The rows are grouped in 4 different ways at once. Each group adds its own fixed numbers to the row, and there is some noise. The rows also spread widely along 15 directions, which tell nothing about the answers.
(in the rows, 128 means zero)
Some rows, each with its group in each grouping after it:
[165 110 167 125 143 182 204 149 112 122  70 165 158  99 162 176  87 101
 100 145 180  93 146 128 142  81 155 163 138 117 175 152 138 136 144 186
 185 152  99 115  99 107 167 123 149  78 183] -> J_195 J_973 J_133 J_341
[130 107 127 152 109 103 155 178 161 144  80 163 117 114 189 174 135 121
  80 109 115 173 137 112  82 109 145 101 104 139 112 148 137 141 167 134
 123 134 115 148  98 140 152 180 155 108 108] -> J_333 J_473 J_857 J_910
[169 139 172 101 145 143 177 137 125 141 170 110 138 155  86 122 102 160
 110 101 165  56  99 172  96 117 105 105 145 132 208 135 157  99 134 127
 139 114 116  88 122 111 111 146 136 138 132] -> J_195 J_973 J_857 J_341
[127 133 112 106 133 127 125 167 141 141 134 107 143 162 108 138 159 170
 109 133 103  93 107 133 102 114  97 125  94 147 141 160 131 103 144  94
 106 127 178 107 163 130 144 142 142 165 109] -> J_436 J_896 J_636 J_687
[161 109 168 132 161 128 133 113 170 141 115 145 168 106 108 108 137 107
 119 110 162  66 132 102 149  89 160 118 155 148 141 143 124 161 134 150
 159 137 127 116  74 149  74 101  80 127 185] -> J_333 J_896 J_636 J_810
[ 94 118  88  96  99  99 120 145 143 106  90 132 115 134 153 136 159 165
 118 162  89 170 123 135 120  91 119 105 109 127  84 158 128 135 134  94
  81 136 148 150 115 132 173 105 124 163 109] -> J_591 J_473 J_133 J_687
[114 106 122  85 129  98 136 143 117 127 112 118 109 117  87 129 125 135
 149 141 125 172 118 162 146 127 130 101 157 104 131 124 123  89 105 123
  99 137 137 144 102 107 160 100 132 176 141] -> J_591 J_473 J_133 J_910
[153 107 115 106 144 102 119 157 144 154 119 129 131 122  88 148 124 113
 130 127 132 122 122 141 156  96 125  97 142 120 131 115 125 117 102 126
 119 170 150 132 125 139 129 115 126 185 129] -> J_436 J_973 J_857 J_810
[149 118 156 104 114 123 169 143 173 133 104 196 176 138 149 149 110 119
  73  99 153 112 130 111 137  75 127 102 119 158 124 166 124 132 122 142
 163 141 124 113  99 142 109 129 113  91 128] -> J_436 J_973 J_133 J_810
[118 138 132 115 102 116 150 171 107 116 112 126 117 131 129 183 105 114
 132 139 134 159 125 118 128 136 116 111 130 105 125 131 123  89 108 154
 113 127 117 151 126 102 178 153 168 101 127] -> J_436 J_473 J_133 J_341
[108 131 144  85 126 124 132  95 118 164 115 137 107 153 104 145 108 176
 141 106 107 153 142 109 155 164 160 100 138 128  75 175 139 115 151 132
 153 108 141 115  85 167 120 134 104 100  73] -> J_591 J_473 J_857 J_910
[148 117 174 130 111 149 151 157 107 112 101 140 111 138 137 149  75 113
 120 101 185 117 108 113 146 127 101  94 141 131 151 158 129 102 124 157
 140 131 113 117 117 136  99 165 144  90 122] -> J_591 J_473 J_133 J_687
[110 129 161 113 154 153 124 139  93 128  97  97 145 153 107 154  96 150
 169 146 142 101  80 143 156 151 169 168 145 101 134 158 117 136 148 111
 160 117 143 104 169 106 157 133 149  98 128] -> J_436 J_973 J_133 J_810
[145 132 152 121 150 152 142 118 119 108 123 158 123  86 179 118  93  76
 170 107 164 117 133  86 156 135 116  79 185 107 112 180 133 171  70 139
 120  96 148  94  58 124  68 103  93 116 150] -> J_195 J_973 J_636 J_910
[134 132 137 139 130 131 125 122 110 115 120  56 105 131  81 132 144 136
 169 175 128 102 113 129 110 145 149 112 147 122 150 124 136 117 136 144
 104 100  89 144 104  99 130 109 128 128 176] -> J_195 J_973 J_133 J_810
[101 119 161  96 108  89 165 135 145  87 113 143 150 138 137 105 112 147
 115 133 151 151  96 187 103  87 136 118 145 113 159 124 125 120 130 103
 122 114  99 146 112  79 157  98 139 124 142] -> J_333 J_473 J_133 J_687
[180 109 153 109 144 117 166 144 160 162 151 132 124 126  73 153 119 108
 105  93 150 112 121 125 117 112 123  54 150 150 160 131 136 103 111 152
 131 129 105 110  82 123  70 144 108 131 154] -> J_195 J_973 J_133 J_910
[119 114 117  95 124  93 141 129 150 138 115 134 153 131  87 156 138 117
 128 154 112 153 158 124 145  96 159 108 130 132 108 118 110 108 114 142
 130 136 120 161 102 109 145  81 112 126 147] -> J_436 J_896 J_133 J_810
[134 126  97  95  94 134 148 177  97 118 137  58  57 176  79 175 127 166
 116 161 111 140  82 157  78 133  52  44  93 131 167 142 149  39 125 134
  56 113 117 132 155  92 146 165 172 154 108] -> J_195 J_973 J_636 J_341
[134 137 147 140 112 102 123 173 168 116 142 130 156 121 135 122 151 114
 110 103 142 112  96  94 104 137 100 103 129 154 138 152 117  98 113 128
  94 108 144 133 113 122 121 156 133 133 164] -> J_591 J_896 J_857 J_810
[119 130 176 157  85  97 144 138 113 108 103 144 132 140 152  92  84 118
 125 107 167 152 144 148 122 127 126 119 146 125 156 108 133  96 137 134
 133 117  94 156 102 137 134 127 161 113 108] -> J_591 J_473 J_133 J_341
[180 127 103 139 149 160 168 151 110 186 130 113 122 120 122 173 148 126
 112 141  98 101 212 117  96 129 131 126 106 136 157 132 162 114 144 156
 134 136 148 113 103 145 156 129 150 158 121] -> J_195 J_973 J_133 J_341
[138 122 157 123 147 120 113 160 138 155 127 123 136 110  94 146 132 120
 144  91 148 125  91  91 156 177 135 117 153 131 120 162 117  98 122 143
 132 123 162 112 112 141 121 167 129 132 153] -> J_591 J_473 J_857 J_910
[113 120 157 110 121  87 150 149 145 144 129 133 164 162 112 141  99 145
 114 113 139 152  89 181 116 115 157 128 126 122 151 114 120  99 156  97
 151 120 118 136 156  97 154 135 161 115 106] -> J_195 J_973 J_857 J_341
[127 155 140 171 108 112  99 139 133 130 109 102 134 148 142 138 138 139
 132 134 114  84 137  99 119 121 155 149 119 133 110 124 132 151 166 121
 129 133 112 151 129 172 145 155 140 112 108] -> J_591 J_973 J_133 J_810
[139 126 127 191 130 109  98 155 134 152  80 134 138 102 167 118 143 101
 138 122 119 121 163  98 146 126 151 156 126 125 114 119 131 146 149 121
 133 151 153 144 114 178 145 133 152 159 119] -> J_195 J_973 J_636 J_687
[127 177 160 184  89 106  86 172  88  70 119  89  68 117 155 100  99 103
 177 112 155  87 103  97 136 150  78 112 177  88 138 104 135 114  91 138
  57 137 108 162 107 165 145 192 161 150 125] -> J_591 J_896 J_133 J_810
[109 112  92  91 103 118 151 135 136 123  82 157 124 129 159 118 149 161
 109 152  92 184 144 145 121 105 109  98 106 137 104 174 139 110 123 109
  99 121 162 127  96 128 169  83 128 168 110] -> J_195 J_973 J_133 J_341
[169 114 112 117 144 160 171 131 135 160 123 117 106 131 127 166 157 156
 100 142 103  94 161 121  75 105 135  92 113 147 142 161 164 150 162 138
 121 121 122 103  78 137 118 139 111 134 130] -> J_195 J_473 J_133 J_810
[142 126 131 172 121 137 121 139 117 174  98 127 136 136 141  84 166 164
 113 109 104 116 197 110 112 169 122 156  99 167 140 157 154  97 171 123
 136 118 184 111 106 198 142 128 151 178  92] -> J_591 J_473 J_133 J_687
[132 121 140 114 187 140  88 119  90 163 121  49 119 120  30 150 134 144
 211 159 132  87 108 124 183 176 186 160 172  94 126 128 123 130 135 137
 149 136 148 121 135 127 141 108 120 154 163] -> J_436 J_473 J_857 J_687
[133 140 151 129 139 145 155 153 123 113 129 139 130 126 184 179  90  93
 133 118 146 107 123 103 106 111 137 105 142 102 126 152 127 169 121 129
 129 109 125 116 118 103 116 162 137  72 122] -> J_333 J_896 J_636 J_810
[119 139 142 120 111 134 158 142 129 114 117 134 138 147 166 125 131 163
 108 130 129 113 111 142  84 115 115 127 112 131 148 165 147 125 160 112
 121  99 130 114 119 117 151 143 145 113 116] -> J_195 J_473 J_636 J_341
[132 119 138 118 144 145 135 134  72 119 106 123 117 139 140 106  70 124
 167 138 151 108 159 172 156 103 118 130 158  90 160 123 141 142 111 105
 133 143 155 110 137 135 128  86 142 175  86] -> J_436 J_896 J_133 J_341

New rows. What belongs after each?
[119 145 151 139  93 147 160 168  96 100 124 126 142 142 164 150 102 102
 127 135 151 139 150 101 107 158  95 123 116 133 155 156 120  69 113 153
 117  86 135 133 130  94 151 138 174  83 132] -> J_591 J_896 J_133 J_810
[121 164 125  75 110 144 146 145 115  97 126 150 116 120 156 191 113 125
 138 135 130 122 115  68 147 134  92  92 141 102  81 188 129 124  73 163
 103 117 142 122  91 119 155 152 118  83 130] -> J_436 J_473 J_857 J_810
[125 132 124 119 116 135 136 135 108 114 121 122 114 134 151 127 115 132
 142 141 134 132 141 125 113 129 101  90 133 122 131 157 144 130 113 125
 105 103 140 122 109 123 121 109 131 139 108] -> J_436 J_473 J_857 J_341
[112 153 152  98 111  85 133 132 149 117 141 156 150 148 138 122 102 141
 124  98 128 124 117 144 138  97 134 115 149 113 111 124 123 138 110  93
 125 132 128 135 117 138 141 128 125 126  92] -> J_591 J_973 J_133 J_687
[115 138 139  95 135 145 118 147 123 139 124 110 179 148  89 165 140 135
 140 146 133 107  92  98 167 156 123 153 108 135 123 177 100  70 124 141
 150 113 182 110 163 109 156 118 144 106 153] -> J_195 J_973 J_636 J_810
[119 101 155 143 117 123 103 161 124 108  39 171 143 130 180 147  66  97
 127 121 173 134 100 126 203  68 141 140 133 104 104 142  99 159 138 121
 165 189 142 138 155 167 132 133 147 115  94] -> J_333 J_973 J_133 J_810
[131 122 150 130 116  90 154 167 167 136 130 130 145 138 120 158 139 129
  93 108 129 141 107 132  79 118 139 101 119 145 145 128 125 110 150 127
 124 115 105 142 116 106 136 164 147 105 138] -> J_333 J_473 J_133 J_910
[141 146 125 131 110 110 138 122 138 137 143 124 132 132 126 101 157 137
 121 126 114 111 172 112  99 125 101  99 122 146 138 136 148 103 127 134
 106 106 135 132  76 150 117 106 119 155 119] -> J_195 J_473 J_636 J_910
[123 142 181 150 113 125 150 135 125 125 106 119 130 152 144 144 103 154
 123 118 149 105  97 131  98 140 164 145 133 122 145 140 141 130 186 134
 154 105  83 133 115 126 143 181 153  64 119] -> J_195 J_473 J_857 J_810
[164 141 129 117 133 151 179 143 139 138 131 151 113 113 166 153 136 139
  97 111 113  95 160 109  81 114 123  97 134 133 134 163 163 153 124 140
 108 119 126 105  65 141 139 157 119 125 133] -> J_591 J_973 J_133 J_810
[120 140 128 102 136 129 151 132 149 121 155 135 156 114 152 190 140  91
 144 141 124 146 128  71 111 138 146  88 135 126  90 175 111 148 102 137
 123  71 133 124  94  72 109 116 108  60 163] -> J_195 J_473 J_636 J_687
[132 105 144 127 131 117 157 136 155 100  97 157 139  97 184 114 125 111
 117 131 154 136 119 142  97  85 145 101 151 120 141 147 137 176 127 121
 118 115 111 132  74 102 118 102 113 131 162] -> J_333 J_473 J_857 J_810
[121 120 143 164 119 109  90 156 109 130 103 104 136 170 127 113  93 123
 146 125 148 107 125 147 143 108 122 133 117 127 146 111 119 121 156  90
 138 143 146 135 184 155 104 128 161 150  69] -> J_436 J_896 J_636 J_687
[129 123 155 147 133 123 124 140 128 132  97  80 124 125  85 138 155 150
 143 153 132  98  86 128 114 144 167 153 136 124 150 127 131 107 175 147
 127 122  98 146 113 116 163 151 145 118 183] -> J_195 J_473 J_636 J_810
[121 137 127 116 123 147 136 151 106 135 123  87 122 163 113 189 118 156
 129 154 118 104 128 119 116 128 137 136 104 127 131 148 130 108 163 133
 132 125 126 133 158 120 157 152 153  97 107] -> J_591 J_896 J_857 J_687
[124 138  97 178 126 124  86 178 115 116 120  71 108 126 162 160 154 100
 167 158 101 121 129  86  98 136 120 113 116 123 111 141 119 154 138 102
  76 111 152 139 150 127 124 150 150 145 118] -> J_195 J_896 J_133 J_910
[149 109 145 112 133 105 136 107 164 125 123 150 166 132 121 112 111 113
 116 129 155 100 143 145 145  49 155  97 149 142 134 121 126 171 126 115
 149 145 106 134  96 139  81  66  86 137 139] -> J_591 J_973 J_133 J_341
[128 100 119 130 138 128 147 155 162 129 102 173 174 109 198 154 131  90
 105 131 129 145 155 107 114  79 151 120 114 143 111 164 114 171 135 108
 138 121 157 125 117 111 116 101 123 115 137] -> J_591 J_896 J_636 J_687
[147 153 131 117  99  99 161 150 173  96 127 161 156 101 150 117 166 124
  86 132 134  92 140 114 102  66  95 121 132 137 147 131 137 121 107 150
  98 142 110 150  64 134 164 118 117 148 175] -> J_195 J_473 J_133 J_910
[124 117 133 120 114 110 137 147 156 131 118 160 167 141 150 133 122 111
 111 116 134 159 131 111 126 118 122  86 117 156 111 165 115 123 112 114
 132 103 151 119 123 118 100 104 124 113 117] -> J_436 J_973 J_133 J_341
[157 126 128 132 143 109 132 139 157 180 162 151 140 143 139 120 131 127
 109  72 110 117 168 111 104 126 112  75 123 157 123 152 143 135 133  95
 126 114 177  93 100 172  63 143 110 163  68] -> J_195 J_896 J_857 J_910
[134  79 167 139 162  98 133 141 147 174  89 132 144 111  85 119 123 125
 133  98 145 151 113 157 144 135 195 136 157 127 147 117 121 126 164 124
 169 143 129 127 106 135 122 128 132 148 148] -> J_333 J_473 J_133 J_910
[128 157 156 114 125 105 158 137 134 109 141 147 118 131 170 144  88 131
 132 100 132 111 121 144 106  98 147 106 168  93 121 121 144 178 115 101
 115 124  97 130  95 123 141 159 129 104 101] -> J_591 J_973 J_133 J_687
[134 120 162 149 144  72 108 123 191 150 114 147 179 111 113 110 147 110
 132 104 133 113 110 118 147 102 199 136 158 137 106 113 110 169 145 111
 154 137 114 144  90 147 111 117  98 127 164] -> J_195 J_973 J_133 J_810
[142 121 162 153 121 118 112 149 155 133 111 116 171 135 100 110 141 123
 115 117 159  94 103 110 139 127 133 134 124 165 151 144 116 103 146 138
 144 125 130 130 132 143 111 124 131 128 167] -> J_591 J_973 J_133 J_341
[110 142 103  77 125 111 127 113 143 164 148 139 174 172 118 142 142 165
 121 138  86 136 161 135 134 116 133 121  94 141  95 157 125 111 134  90
 142 112 185 113 140 137 141  80 120 144  67] -> J_195 J_973 J_857 J_810
[122 110 113  87 131 107 115 150 116 125 104 123 117 121  97 137 124 129
 148 148 129 146 117 152 170 104 119 115 148 101 120 123 116 104 101 120
 102 166 159 142 123 130 164 100 133 187 130] -> J_591 J_473 J_133 J_810
[162 144 125 132 137 144 167 161 104 165 175 130 149 129 148 139 126 105
 118 107 126 108 207 126  83 148  91 120 116 130 179 129 149  89 112 129
 120 104 177 103 118 125 135 126 166 160  97] -> J_591 J_473 J_636 J_910
[116 121 128  97 118 120 163 133 111 153 102 152 156 122 119 135 119 127
 121 137 122 173 190 135 151 146 131 139 116 124 137 141 127  57 113 160
 153 124 162 139 105 121 184  77 157 141 119] -> J_333 J_973 J_857 J_910
[141 146 110 140 143 147  97 146 105 130 154  41 115 135  95 156 168 132
 168 172 113  71 123 101  98 152 121 124 122 124 142 138 133 124 136 128
  87 104 145 128 141 115 133 129 136 150 154] -> J_591 J_473 J_636 J_810
[147 143 148 119 134 136 176 152 133 111 133 153 158 122 180 157 108 118
 111 129 149  89 134 142  96  73 133 139 140 105 157 135 140 169 134 120
 137 129 116 116 112 104 154 137 140 105 132] -> J_195 J_473 J_133 J_341
[134 111 131 141 138 128 150 179 127 139  90 123 121 100 141 184 123 107
 122 136 130 140 130 116 117 126 158 141 132 115 139 133 127 119 149 151
 126 146 120 148 117 115 177 164 162 119 155] -> J_591 J_896 J_857 J_910
[142 124 130 126 112 136 119 162 122 112 124 113  98 132 135 166 112 105
 138 125 154 131  93  85 131 135  80  54 131 134 119 173 124 112 108 143
  97 113 134 121 117 128  79 157 127 114 123] -> J_195 J_473 J_857 J_910
[129  97 137 200 124 132 129 172 133 132  47 119 144 114 175 127 152 120
 109 151 127 125 147 122  96 113 167 174 100 145 152 135 130 143 197 131
 137 137 129 148 130 142 165 140 170 134 149] -> J_333 J_896 J_133 J_810
[125  75 142 105 133 125 130 165 131 127  67 134 135 133 107 129 120 142
 115 136 158 146  75 167 153  99 124 120 124 129 152 153 113 100 145 119
 134 159 154 121 146 121 141 117 145 163 143] -> J_333 J_473 J_133 J_810
[135 145 117 123 134 114 115 158 133 119 133 121 105 129 158 175 114 114
 138 122 113 107 124 107 125  87 125  88 141  98  99 133 128 183 114 108
  99 148 137 130 124 144 123 160 121 131  98] -> J_333 J_896 J_133 J_341
[137 163 114 132 128 135  85 150 129 117 140  76 152 133  98 165 162 109
 157 168 124  61 115  63 146 133 109 131 117 131 112 148 111 119 100 147
 107 124 152 137 146 129 135 119 126 125 166] -> J_436 J_973 J_636 J_810
[143 134 127 110 140 117 158 155 138 145 127 141 121 122 137 189 125 127
 120 123 111 119 138 121 104 107 154 113 140 106 115 130 139 157 129 131
 122 140 116 129  99 123 159 165 132 113 123] -> J_436 J_473 J_133 J_810
[128 159 147 134 124 133 127 134 108 105 129 109 103 135 164 122 112 155
 147 127 132  78 114 135 101 124 127 131 154  98 135 139 154 166 143 107
 103 120 119 123 107 143 148 160 137 133 104] -> J_591 J_473 J_857 J_810
